There are 3 ways to turn a row about zero (a turn may also mirror it). The second row of each pair is the first, turned, with some noise. The first 27 pairs use one turn. New pairs use 2 turns, one after the other, and a turn may come again.
Some pairs, each with its turns in order after it:
1.706,1.918,2.125,-0.234,1.995,1.507,0.590,2.753
0.869,3.202,-1.697,-1.603,1.162,-1.327,0.532,2.290 | bezun

-0.732,0.811,-0.018,-0.607,1.604,-0.574,-1.159,0.081
0.366,-1.304,0.390,-0.747,0.229,-1.402,-0.770,-0.814 | Zapev

-3.767,1.843,-2.873,0.871,0.610,0.196,-2.221,-0.029
2.496,1.821,-1.475,-1.381,1.395,-1.675,-3.505,0.701 | Kuv

0.059,-2.030,1.455,0.708,2.081,1.762,-2.634,0.665
3.299,-1.517,0.280,0.815,0.077,-1.537,2.453,0.062 | Zapev

-0.979,0.437,1.431,2.030,0.685,1.018,-0.172,0.549
0.108,-0.495,-1.008,0.849,-1.980,-1.396,1.066,-0.198 | Zapev

2.280,-0.193,-1.707,1.818,2.061,-0.129,0.387,1.632
-1.249,-1.614,-0.222,-1.956,-0.084,2.061,-0.736,2.464 | Kuv

-0.634,0.994,1.218,1.630,-1.182,1.286,0.656,0.753
0.652,0.881,0.897,-0.814,0.769,1.754,1.278,1.097 | bezun

2.004,0.035,-2.821,-3.308,-0.549,1.261,1.178,0.942
-0.033,0.797,-3.217,1.887,-2.987,0.280,-1.558,0.538 | bezun

-2.682,1.484,-1.044,3.001,2.712,-1.934,1.061,0.189
-1.251,0.578,0.738,-2.240,-3.206,-3.714,-0.940,0.215 | Zapev

1.753,1.645,-0.814,0.780,-0.791,-1.257,-3.905,-0.003
-0.433,2.510,0.528,1.720,-0.641,1.739,-2.727,2.009 | Kuv

-0.412,-1.454,0.763,-0.241,-2.333,-0.181,-1.400,-1.014
-0.479,-0.642,1.746,2.382,0.528,1.144,0.758,-0.060 | Zapev

1.276,0.220,0.669,-2.803,-0.685,0.776,-0.263,0.267
-0.681,1.267,0.524,0.755,1.284,1.428,1.323,-1.567 | Kuv

0.741,0.187,1.676,0.639,0.271,-1.925,-1.696,-0.740
-0.451,0.249,-0.181,1.842,-2.316,0.864,-1.083,-0.117 | Kuv

-1.965,0.862,0.097,2.271,1.916,0.892,-0.532,-1.127
1.361,-1.807,0.256,-0.811,-0.320,-1.171,-2.853,-0.375 | Kuv

-0.493,1.814,0.337,-0.908,0.599,-1.443,-1.403,0.473
-0.532,-2.121,0.165,-0.933,0.409,-0.624,-1.376,-0.867 | Zapev

1.179,-1.346,2.376,-0.985,-1.859,-1.005,-0.987,2.180
0.094,-2.223,0.551,-0.092,0.140,2.744,2.300,-1.537 | Zapev

-2.270,0.876,-0.663,0.213,2.718,0.683,-1.028,1.363
-1.209,0.920,-0.530,-2.420,1.406,0.721,-2.122,-0.618 | bezun

-1.469,1.656,-3.039,0.396,1.814,1.064,-2.215,2.854
-1.568,0.818,-1.347,-1.104,1.909,1.703,-4.493,0.853 | bezun

0.776,0.214,-0.111,-3.140,1.416,2.141,1.239,0.331
1.428,1.392,-2.257,-0.481,2.667,0.143,-0.406,-1.598 | Zapev

0.852,0.471,-2.608,-1.803,-2.981,-0.807,0.054,0.032
-1.417,3.386,-0.207,0.059,1.371,-0.827,1.420,1.392 | Kuv

-0.033,-2.070,-0.570,0.047,3.292,-2.506,3.528,0.991
3.195,1.548,0.177,-0.871,-0.777,-2.213,-1.698,-3.658 | bezun

0.847,0.781,1.499,1.132,-2.202,-1.635,0.278,-3.160
-2.081,0.421,1.270,2.612,-2.028,-2.428,-0.426,0.167 | Kuv

-1.527,1.274,0.692,-1.743,4.190,2.308,-2.520,-0.517
-4.029,0.782,-1.492,-3.936,0.255,-1.267,-1.111,0.241 | bezun

-0.266,-1.598,-1.155,0.588,0.695,0.993,0.066,0.666
1.057,-0.413,0.434,-1.924,-0.104,0.234,0.445,0.785 | Kuv

-1.159,-0.499,0.902,-0.911,2.804,-1.206,-1.534,3.217
-0.631,1.659,-1.723,-0.920,3.350,-1.396,-1.618,-1.683 | bezun

2.166,0.617,-3.791,-1.321,-0.481,0.600,2.748,-0.693
1.911,-0.001,-1.311,1.292,-4.171,0.614,-2.116,0.755 | bezun

0.166,-0.572,3.850,-0.703,-0.589,0.923,0.929,0.941
-0.813,-0.622,-2.025,1.090,0.522,0.674,2.914,-1.890 | Zapev

New pairs, each followed by its turns in order:
-1.726,-1.886,-2.061,-1.585,-0.654,-2.564,1.506,0.979
-0.368,0.067,0.905,2.598,0.732,-0.511,-1.299,-3.559 | Zapev Kuv

-0.895,0.856,2.837,-2.384,-0.721,1.587,0.492,-0.755
-0.090,-1.108,2.670,-1.633,-1.565,-0.044,-2.198,-0.781 | Zapev bezun

-1.337,-0.519,0.801,0.612,1.252,1.182,-1.222,2.635
-0.801,-0.456,-1.260,-3.290,0.295,-0.081,-1.094,0.495 | bezun bezun

0.716,0.069,-2.143,1.013,0.066,-1.112,-0.206,0.030
0.785,-1.037,0.275,-0.279,-0.600,0.979,-1.154,-1.758 | Kuv Zapev

0.047,-2.306,0.180,-1.712,0.549,0.619,1.018,1.092
0.815,-2.418,0.365,-1.175,-0.871,0.979,-0.182,1.072 | bezun bezun

-0.795,1.831,-1.274,-0.029,0.540,0.213,1.377,2.197
2.445,0.853,0.728,-2.013,0.208,-1.011,-0.542,-0.139 | Kuv Zapev

2.356,-1.013,2.130,0.310,-1.113,1.539,-3.056,-0.049
2.597,0.895,0.467,-2.348,2.588,1.328,-0.248,-1.778 | bezun bezun

-0.101,2.260,-0.972,-0.546,-0.081,0.492,-1.463,0.657
2.600,-0.007,0.869,-0.417,-0.678,0.181,-0.830,-0.992 | bezun Zapev

0.345,-0.144,2.872,0.796,0.017,1.451,-0.458,0.046
0.444,-1.527,2.389,0.566,-1.805,-0.080,0.531,0.292 | Kuv Kuv

-2.792,0.090,-0.866,0.453,0.163,-1.012,0.338,-0.008
1.267,0.407,-0.086,1.315,2.208,-0.932,0.564,0.600 | bezun Zapev

-1.441,1.004,0.580,0.070,0.661,0.627,-1.006,-2.176
-0.991,-2.158,1.188,0.577,1.113,-0.700,0.051,1.156 | Kuv Zapev

-1.238,-0.078,0.350,-0.123,0.197,1.956,2.600,0.747
0.603,0.603,0.281,0.100,-1.434,-2.229,-0.545,-2.176 | Kuv bezun

0.282,0.040,0.253,-1.080,-0.546,-0.252,-0.736,0.392
-0.268,0.132,-1.093,0.256,-0.408,-0.474,-0.625,0.747 | Kuv Zapev

0.507,2.117,0.390,-0.072,-2.031,-1.169,0.768,-2.525
-2.141,-1.191,1.592,-0.077,-2.266,-1.875,-0.139,-0.262 | Kuv Zapev

-1.905,-0.663,-2.856,0.598,-1.291,0.453,-0.625,0.071
1.767,-0.331,-0.126,3.056,-0.298,-0.983,0.587,0.613 | bezun Zapev

-0.804,0.330,-1.373,-0.738,1.896,1.091,-0.883,0.538
1.121,2.188,-0.439,-0.056,0.520,0.018,-1.189,-0.592 | bezun Kuv

0.584,-0.862,0.482,-4.403,-0.498,1.376,0.218,-1.512
1.733,-1.968,0.406,1.031,-1.130,3.543,-0.727,-1.453 | bezun bezun

1.786,-1.044,1.844,2.818,-1.620,-1.056,1.818,-1.166
-1.533,0.786,1.502,0.701,-2.557,1.599,2.627,-1.256 | Kuv Zapev

2.995,-2.773,0.879,1.066,-1.301,-4.383,0.181,0.609
2.211,1.162,-0.028,1.673,0.356,5.377,1.132,0.004 | Kuv bezun

-0.377,-0.664,1.356,-0.279,-1.540,-1.188,1.246,2.418
-0.726,2.099,-0.962,2.434,0.939,-0.194,-0.361,-0.135 | Zapev Zapev

-1.254,1.056,0.117,3.050,1.323,1.594,1.036,0.264
-0.951,2.011,-1.361,1.531,0.363,-1.039,0.422,2.750 | Zapev Kuv

-2.435,-2.732,0.077,-0.735,1.317,-1.458,0.037,0.628
-2.751,2.112,0.992,-0.418,1.057,-0.877,1.595,0.812 | Kuv Kuv

-2.877,1.179,-0.503,-0.060,0.251,-1.876,0.722,2.043
-1.622,-3.019,-0.398,0.496,-0.442,0.439,2.261,-0.437 | Zapev bezun

-4.369,0.040,0.619,-0.173,-0.453,1.239,0.396,-0.408
-3.406,0.779,0.099,-0.535,-2.598,0.846,-0.377,0.514 | Kuv Kuv

-0.635,0.560,1.390,-1.209,1.221,-0.236,-1.322,-1.311
0.289,0.854,-1.960,-1.131,-0.442,-1.010,0.956,-1.010 | bezun Kuv

-1.082,-0.880,1.063,1.889,1.776,2.259,1.330,-0.931
0.131,-0.640,-2.556,-1.273,-0.088,0.096,3.018,0.708 | bezun bezun

-0.911,-0.349,1.203,1.744,-1.723,-0.408,2.028,2.581
2.615,2.138,1.188,1.843,-0.276,-0.438,-1.461,-1.355 | Kuv bezun

0.852,-1.949,-1.313,3.253,-1.790,2.042,0.153,-0.280
0.249,-1.490,-1.497,2.271,-0.370,2.361,2.746,-0.453 | Kuv Kuv

0.027,1.101,2.864,-0.119,3.960,-0.938,-1.392,-0.937
1.342,0.029,2.002,3.945,0.978,-0.288,-0.247,2.164 | Kuv Zapev

-0.733,2.755,-0.032,2.057,-1.250,-1.860,-2.913,1.959
1.072,-0.116,2.880,3.108,-0.005,2.033,2.267,-0.704 | Zapev Zapev

-2.854,1.243,0.077,0.197,-1.764,-0.296,-1.717,0.714
-2.113,2.216,0.566,-1.352,-1.403,0.256,-1.020,-1.188 | bezun bezun

-0.793,-0.497,2.376,-0.350,1.496,-0.647,1.956,1.453
0.502,3.229,1.507,0.348,0.428,0.528,0.521,1.427 | Kuv Zapev

-1.105,0.862,3.799,-1.027,0.955,-1.021,0.903,-1.146
-0.071,0.571,2.143,-0.883,-2.505,-2.876,-0.628,1.151 | Kuv Kuv

0.866,0.212,-2.247,0.058,0.915,-1.514,0.339,-0.856
0.600,1.719,0.939,0.708,-1.831,0.924,-0.034,0.979 | bezun Kuv

1.935,0.769,-0.316,-1.871,1.243,2.862,1.734,-0.587
-1.208,-0.376,0.298,0.251,-1.111,3.046,-2.762,-1.083 | bezun Zapev

-0.708,1.603,0.799,0.543,-0.599,0.183,0.024,2.093
1.821,0.518,0.262,-1.337,-1.017,-0.597,0.548,1.451 | Kuv Zapev

0.237,1.865,-2.701,-2.353,1.062,-2.209,1.754,-0.628
-0.717,-2.311,-1.962,-2.112,-0.184,1.699,-2.489,-1.847 | Kuv bezun

-2.152,1.130,4.297,1.672,-2.853,-0.021,0.580,-1.896
-2.123,2.757,2.291,1.532,-4.048,-1.689,0.208,0.093 | Zapev Zapev

